All groups share one centre, and each spreads out both ways along 9 directions, with some noise.
Some rows, each with its group after it:
[  9  14   5   1  13  19  20  -5   7 -23 -10 -10   7 -29   1  -8 -14  -3
 -10   2]
q849
[ -2  -7   3  -5   9  -4   9  -7   0 -17  -9   6   1   5   0  -4   3  -6
 -15  14]
q270
[  0   3  -8 -12   9   3   7   1   9 -11  -1   7   5   4  -2  -7   2   6
  12  19]
q443
[ -6  12 -11   7   7  -7  -6 -12 -10  -9 -11  -7  -2  15  -2  -4   2 -18
   4   9]
q993
[ -8  -7  12 -15 -22  -8  -3  -2  11  -3   8  18  12  12   4  10  26  10
   6  19]
q849
[-11   9 -15  -1 -13  25 -20 -11  -4   2 -16  -7  21  20   7   3   4  11
   9 -14]
q993
[-11   6   6  -5  16  22 -13  12   3  -5 -19  -5   7 -10   3  -4 -22 -14
   2  10]
q993
[  0   0 -14 -16   1  -4   7  -3   8  -3  -1  -9  -1   8 -18 -18  10  22
  11   4]
q443
[ 10   6  10   8  -9 -19  -6   2 -15  11   5 -12  -2 -31   2  18  -1  -9
  -4  -5]
q993
[ 16   9 -15  -5  12 -11  14   9   1 -11  19   7  -2 -15  -1   2  -5   3
  22  20]
q443
[  2   9 -12  14   0 -24  -7  -3 -15   6   9  -5  -9   1  -2   7   2 -16
  10   3]
q270
[ -7  13   0 -17 -10   9  -8 -22   4  -3 -18  -2  11  16   3   4  25   9
  17  18]
q270
[  6 -19  -8 -18  10   7   7 -12   4   4 -13  10  -7  28  -1  -5  13  21
  -6   3]
q270
[  0  -9  -5  -8  10  -6 -13   0 -13  16 -25 -16   8 -22  -5   3  -3   3
 -13   2]
q849
[ 10  10  -7 -10  10   9   1   4  -2  -8  -4  -6   6 -15   0   2  -9   5
  14   9]
q443
[  8  -9 -12   6  -5 -10   3   5  -8  -1  17   1 -10  19  -8  -3  -1  10
  -3 -20]
q849
[ 11  -2 -20   8  10  10  -1   1  -7   4   9  10 -10  25   8   4 -10   3
  10 -13]
q443
[ 14   7   8   6   8 -17  13  -6  -4   0  12  12 -16 -10  10  14   6 -15
   7  18]
q993
[ 11  24   3   6  -3   4  -9 -17 -12  10  -8  -6  -3 -11  15  23   5 -12
  20   5]
q443
[  2 -12 -12 -14   4  16 -13  -3  -2  18 -18   0   4  16   3   2   3  21
   4  -7]
q849
[-19 -12 -15  -7 -10  -8  -7   6   4 -10   2   9  25  12  -5  -8   8  10
  -4   9]
q993
[ -6 -10  -3   3  12  -7   9  11   2 -23   3   9   7  -2  -3 -11 -11 -10
 -17  10]
q849
[ 13   6   3   3 -10 -26  23 -14  -4 -13  14  -7  -7 -12 -10  -2  16   4
  -9   0]
q993
[-15   4   0   5  -3   3 -23   3 -11  -9 -10   3  18   4  10  12  -7 -21
  -1  10]
q270
[  1  15 -10  -5  11  -3   6 -14   0 -11  -9  -9  -8  10  -8 -10   7  -5
  13  16]
q443
[ 20 -22  17 -17  -2 -14   6  -2  -3  24  -1  11  -7 -20   8  23  16  18
 -10   6]
q993
[  9   8  10   2  -6   3   0  -9  -3   2  -1   4   3 -14  13  18   7  -3
   2   5]
q849
[ -1 -10  -7   3  -8  -9 -17   7 -17  10  -1 -10   1   6  -8   4  -4   4
  -7 -18]
q849
[  8  10   1  -1  -3  31  -3   0   6   6  -3   4  13 -13  18  14  -6  10
  13  -8]
q849
[ -5  -6   8   4  17   7 -11  13  -8  -8 -14   3   4  -9   8   4 -24 -24
 -16   8]
q993
[ -7  -6   4 -16 -17  14 -15  -9  -2  -6 -15   8  22  16  10  14  16  11
  -2   6]
q270
[ 4 -1 12 -1 -7 -5  5 -6  3 -4  6 21  5 -2 17 18 13 -5  2 18]
q849
[  1  -7 -10   1   2  -8  12   8   7  -6  21  22   1   9   4   0   4   3
   7  10]
q993
[  9   9  10  -7   3 -14  21 -15   5 -17   2   8  -2 -13   4   5  18  -5
   3  28]
q443
[ -8 -12  12  -5  -5   3 -13  11  -7  -4 -14  -2  23 -23   5   9  -8  -3
 -23   2]
q443
[  6 -12   7  -7  10   5   7   6   9  13  -4   8   1 -22   6   3  -2   9
  -5   6]
q270
[  8  10 -14  13   5  -8  -9   3 -18   7   3 -22 -14   0 -11  -5 -16  -8
   4 -21]
q993
[  6 -17 -10   0  -1 -11  -4  -2 -17   0  -3  -5  -5  16  -6   0   0   7
 -17 -15]
q270
[  7  -3  -4   4  -2  10   4  -7  -2  -8   8  13  -9  33   8   4   2   2
   2 -10]
q849
[  3   9  -6   6  10  17 -13   4  -9  -2  -7   6   7  -1  18  15 -17 -15
  11   4]
q443
[ 18   2 -12  15  12 -11  21   2  -4  -2  20  -1 -21  -1  -6  -8 -10  -2
   0 -13]
q270
[ 10  -6  17  -3  -9  -9  19  -2   9 -10  18  26   6 -14  16  18  16   2
  -6  17]
q849
[ 10   6  12   1   2   9  16 -15   3 -13   0  15  -2  -1  16  13   8  -7
  -3  11]
q270
[-15 -11 -11  -5  -6 -26 -22  -2 -17  -1  -9   2  11  19  -4   7  13 -10
  -5  16]
q270
[-19  -6  -1  -6  -7  -2 -16   6   1  -5 -10   9  26  -2   6   6   4  -4
  -5  17]
q993
[  1   0   2  -5  -1   8  -5   6   3  14  -5  -5   6 -17   2   3  -3  10
   5  -2]
q270
[  6  25 -14  -5  -6   2  -5  -9   1  11   3 -12  -2  -3  -3   3   9  11
  38   4]
q443
[  0  -7   5  -1  12   7   8   2  -1 -23  -7   7   6  -2   4  -3 -11  -9
 -21   7]
q443

New rows, each followed by its group:
[ 23   1   5   3   6 -21  21 -11 -10  -9   9   3 -14 -14   3  11   8  -5
  -9   8]
q443
[  0  -9 -15 -12   5   2   4   7  11  11   5   3   0   7  -9 -13   2  23
  13   0]
q270
[ 15  11  -1  -1  18   2   4  -4 -13 -15  -9  -6  -3 -17   6   8 -13 -14
   0  12]
q443
[ 20   8   8   6  -2  -1  17 -25 -12  -9  -4  -6 -13  -1   5   9  10  -2
 -14  -9]
q993
[ 23   3  16  -2  13  10   6  -9  -8  10 -11  -5 -21 -14  10  15  -5  -4
  -4  -4]
q993
[  2  -7  -7   0  17   2 -23   7 -14  25 -14  -2 -11   8   6  10 -14 -10
   9   0]
q993
[  3  -4  14  -7  -9 -14  19 -17   7  -8   0   2  -2  -5  -4  -3  24   8
 -15  10]
q443
[ 19  10   7   9  -4  17   9 -22  -7  -4  -3   5  -6   4  20  19   5  -1
  -3 -11]
q993
[ 22  19   9  13  -1  -7   9 -19 -18   1  -2 -19 -19 -17   2  13   1 -12
  -5 -13]
q993
[ 24  -5   4  -4   7  14  28  -3  12  -6  16  15 -15   3   6   1   2  19
   2  -5]
q993
[  4  11   3  19   5 -36  21 -18  -7 -18  14   5 -19   4  -2  -1  12 -30
  -7  18]
q443
[  4   3 -17 -10   4  12  -5  -9   4  18  -9  -5  -6  20  -3  -5   8  20
  21  -5]
q270
[  2   1   5  -2  11  -1 -17  15  -9  19  -8 -11  -6 -22  -1   8 -17 -10
   7   2]
q993
[ -8  11  -5   0 -23  10 -13  -9  -3  -2  -6  -9  25  -3   3   6  11  10
   5  -9]
q993
[ -7   6 -11   6  -2 -16 -15   9 -13   4  -2 -23   2 -10 -15  -7  -9  -8
   2  -7]
q993
[ -8  -6  13  -3 -13 -18 -17  -3  -9   8  -4  11  11  -5  12  23  16 -14
  -3  20]
q849
[  9   3   6   3  10  26  -6  -3  -4   6 -10   6  -4   2  18  15 -14  -5
   3  -7]
q993
[  1   1   0  -4  13  15  14   7   7 -24 -10 -11  13 -29  -7 -18 -19   4
 -19  -1]
q849
[-19  15 -11   6   9 -12 -23   5 -10   1 -13 -15   3  -1  -8  -6 -10 -27
  14  15]
q993
[ 25  -9  -2  -2  -3   6  30 -15   7  -7  17  19 -11  15   8   5  16  24
  -5 -10]
q993
[ 20   6  14  -3   2   2  -3  -1  -4  27   0  -1 -14 -22  11  24   1   1
  14   1]
q993
[ -1 -10   8   1  16   8   4  13   7   2  -4  13   5 -21  10   2 -15  -6
  -8  10]
q270
[ 12   4   9  12 -20 -13   3   5 -11  -5  18  -2   6 -26   6  19  -1  -4
  -9 -13]
q270
[ 21  -2   3   6   0 -11  25  -4  -3  -8  15  -4 -14 -13  -5  -1   0   7
 -14 -13]
q270
[ 12  -5  -4   1   9   9  14   0   1  -3   2  -3  -8  -2  -4  -8  -9  11
  -9 -15]
q270
[ 11  -8  -2   3   7   0   6  14  -6  -3   6 -10  -9 -10 -10  -8 -20   5
 -13 -19]
q993
[  5   2 -11  -2  -8 -21   2 -17 -10  -6   4   2  -7  24  -5   4  21   2
   5   7]
q270
[  0  -1  13  -8   3  11  12 -16   6 -18 -14  12   8   2  12   3  12  -3
 -13  19]
q993
[  1 -19  -7   2   7 -19  -3   0 -20  -9  -7  -2  -4  12  -6  -2  -3  -7
 -28  -5]
q270
[ -9 -11   6  16 -18  -3  -9  10  -4   4  11   2   9   1   2   4  -5  -3
 -20 -25]
q443
[  4  -7   0   7   1 -15   1  10 -11  -6   8   3   3 -13   2   7  -9 -10
 -13   0]
q443
[ 16 -21   6 -20   3 -11   3   7  -7   4  -6   7   9 -26   4  16   4  16
 -14  12]
q443
[  8 -14   1  -7 -14 -25  -7  -8 -10  20   6   8  -6  10   2  17  24  11
   1   2]
q849
[  2  -3   9   6  -2  15   0  11  -2  -6   1   4  13 -18  10   9 -16  -3
 -12  -9]
q270
[  6  10 -10 -11  12  -2 -11  -7 -10   9 -15  -1   1  -5   7  14   4  -5
  23  25]
q443
[ 17   2  24   7  14   8  15  -6  -7 -14  -7   4 -11 -19  15  13 -11 -20
 -22   4]
q993
[  7 -15   0  -8   7  -4  -4  -9  -8  17 -14   4  -6   4   6   9   9   6
  -8   3]
q270
[  3  -5  -2  -3 -10  -7  18  -1  10  -9  13  -1  -1   1 -12 -13  11  19
  -7  -8]
q443
[ -6   6   6   5 -15  16   6  -3   5 -27   2   6  25  -8  10   3   0  -1
 -12  -2]
q993
[ 11  -4  19  -5  22  11   5  -4  -1   1 -14  14 -12  -8  18  15  -8 -15
  -6  17]
q993
[ -1  13  13   5  -8 -13   7 -18  -9 -34  -1   5   6   2   8  11  13 -24
 -12  20]
q270
[ -3   0   3  -7 -18   1   0  -1   6  -6   9   7   5  15  -2   1  13  12
   7  -1]
q849
[-15   1  -3   6   1   9  -9  -7  -1 -18  -8  23  21  18  21  12   3 -20
  -4  21]
q993
[  3  -6   3   0   7   4 -12  -7 -11  13 -16   9   4  -3  18  20   0  -9
  -4   9]
q849
[ -8  -1  -3  -2   9  13 -15   7  -1   8 -14   7  17 -11  13  10  -9  -6
   5  13]
q849
[  7  -7   1 -21   5  14 -13   4  -5   8 -21   0  17 -19   9  16  -3  13
   3  11]
q443
[  3  -1  -1  14  -1  -1  -5  -5 -11   4   2   6  -7  12   9  11  -1 -11
  -6 -10]
q443
[ -1   0   4  -1   1 -13   5 -11  -6 -10  -8  -9  -3  -1  -8  -7   8  -6
 -15   6]
q443
[ -1   5 -16   2  -2  -5  -9   0  -9   2   0 -14  -2  11 -11  -7  -3   4
   8 -11]
q270
[  4   2  -7   0   2  13 -13  -4  -6  18  -9   1   0   6  10  11  -1   4
  11  -6]
q270
[  0 -15   4 -12   6  12  13  13  17  -6   0   7  10 -15  -3 -11  -7  17
 -11   2]
q270
[ -8  12  -6   3   4  25  -2  -1   5 -19  -5   1   6  18   3  -9 -10  -6
   7  -2]
q849
[  9   9   6  -1 -11  18  11 -17   7  -3   0  -3  -3   7   3  -1  11  16
   1 -15]
q443
[ -3 -26 -17  -9  12   6 -13  10  -2  18  -8  15   3  24   5   1  -4  13
   0  -1]
q270
[ 14   2   0  -8  -4 -20  20  -4   0  -7  10  -9  -5 -19 -12  -4  12  13
  -1   5]
q443
[-21  11  -8   0   7 -10 -23  -5  -8  -1 -20  -8  11   5  -1  -2   2 -25
  10  25]
q993
[ -3  -1 -15   1 -11 -11  -1  -4  -2  -2   8   1   9  10  -5  -2  12   9
   5  -1]
q993
[  6   8  13   6   7   9   7  -9  -6 -16 -12  -2   4 -18  12   8  -7 -16
 -15   5]
q849
[ 18   5   4   5   8  13  19 -16   1  -9   1   8 -13   6  11   5   2   0
  -3  -3]
q270
[ -3   5  -1  10   7   0 -11   6 -13  -6  -7  -7   2  -6   3   3 -17 -21
  -8  -2]
q993
[  4 -15   4  -9   0 -26  -5  -1 -10  21  -9  -7  -1 -19  -6   7  10   4
 -11   7]
q270
[-14  -6  -3  -3  -2   9 -13   4  -3  -3 -16 -11  12   6  -7 -11  -8   2
 -13 -10]
q443
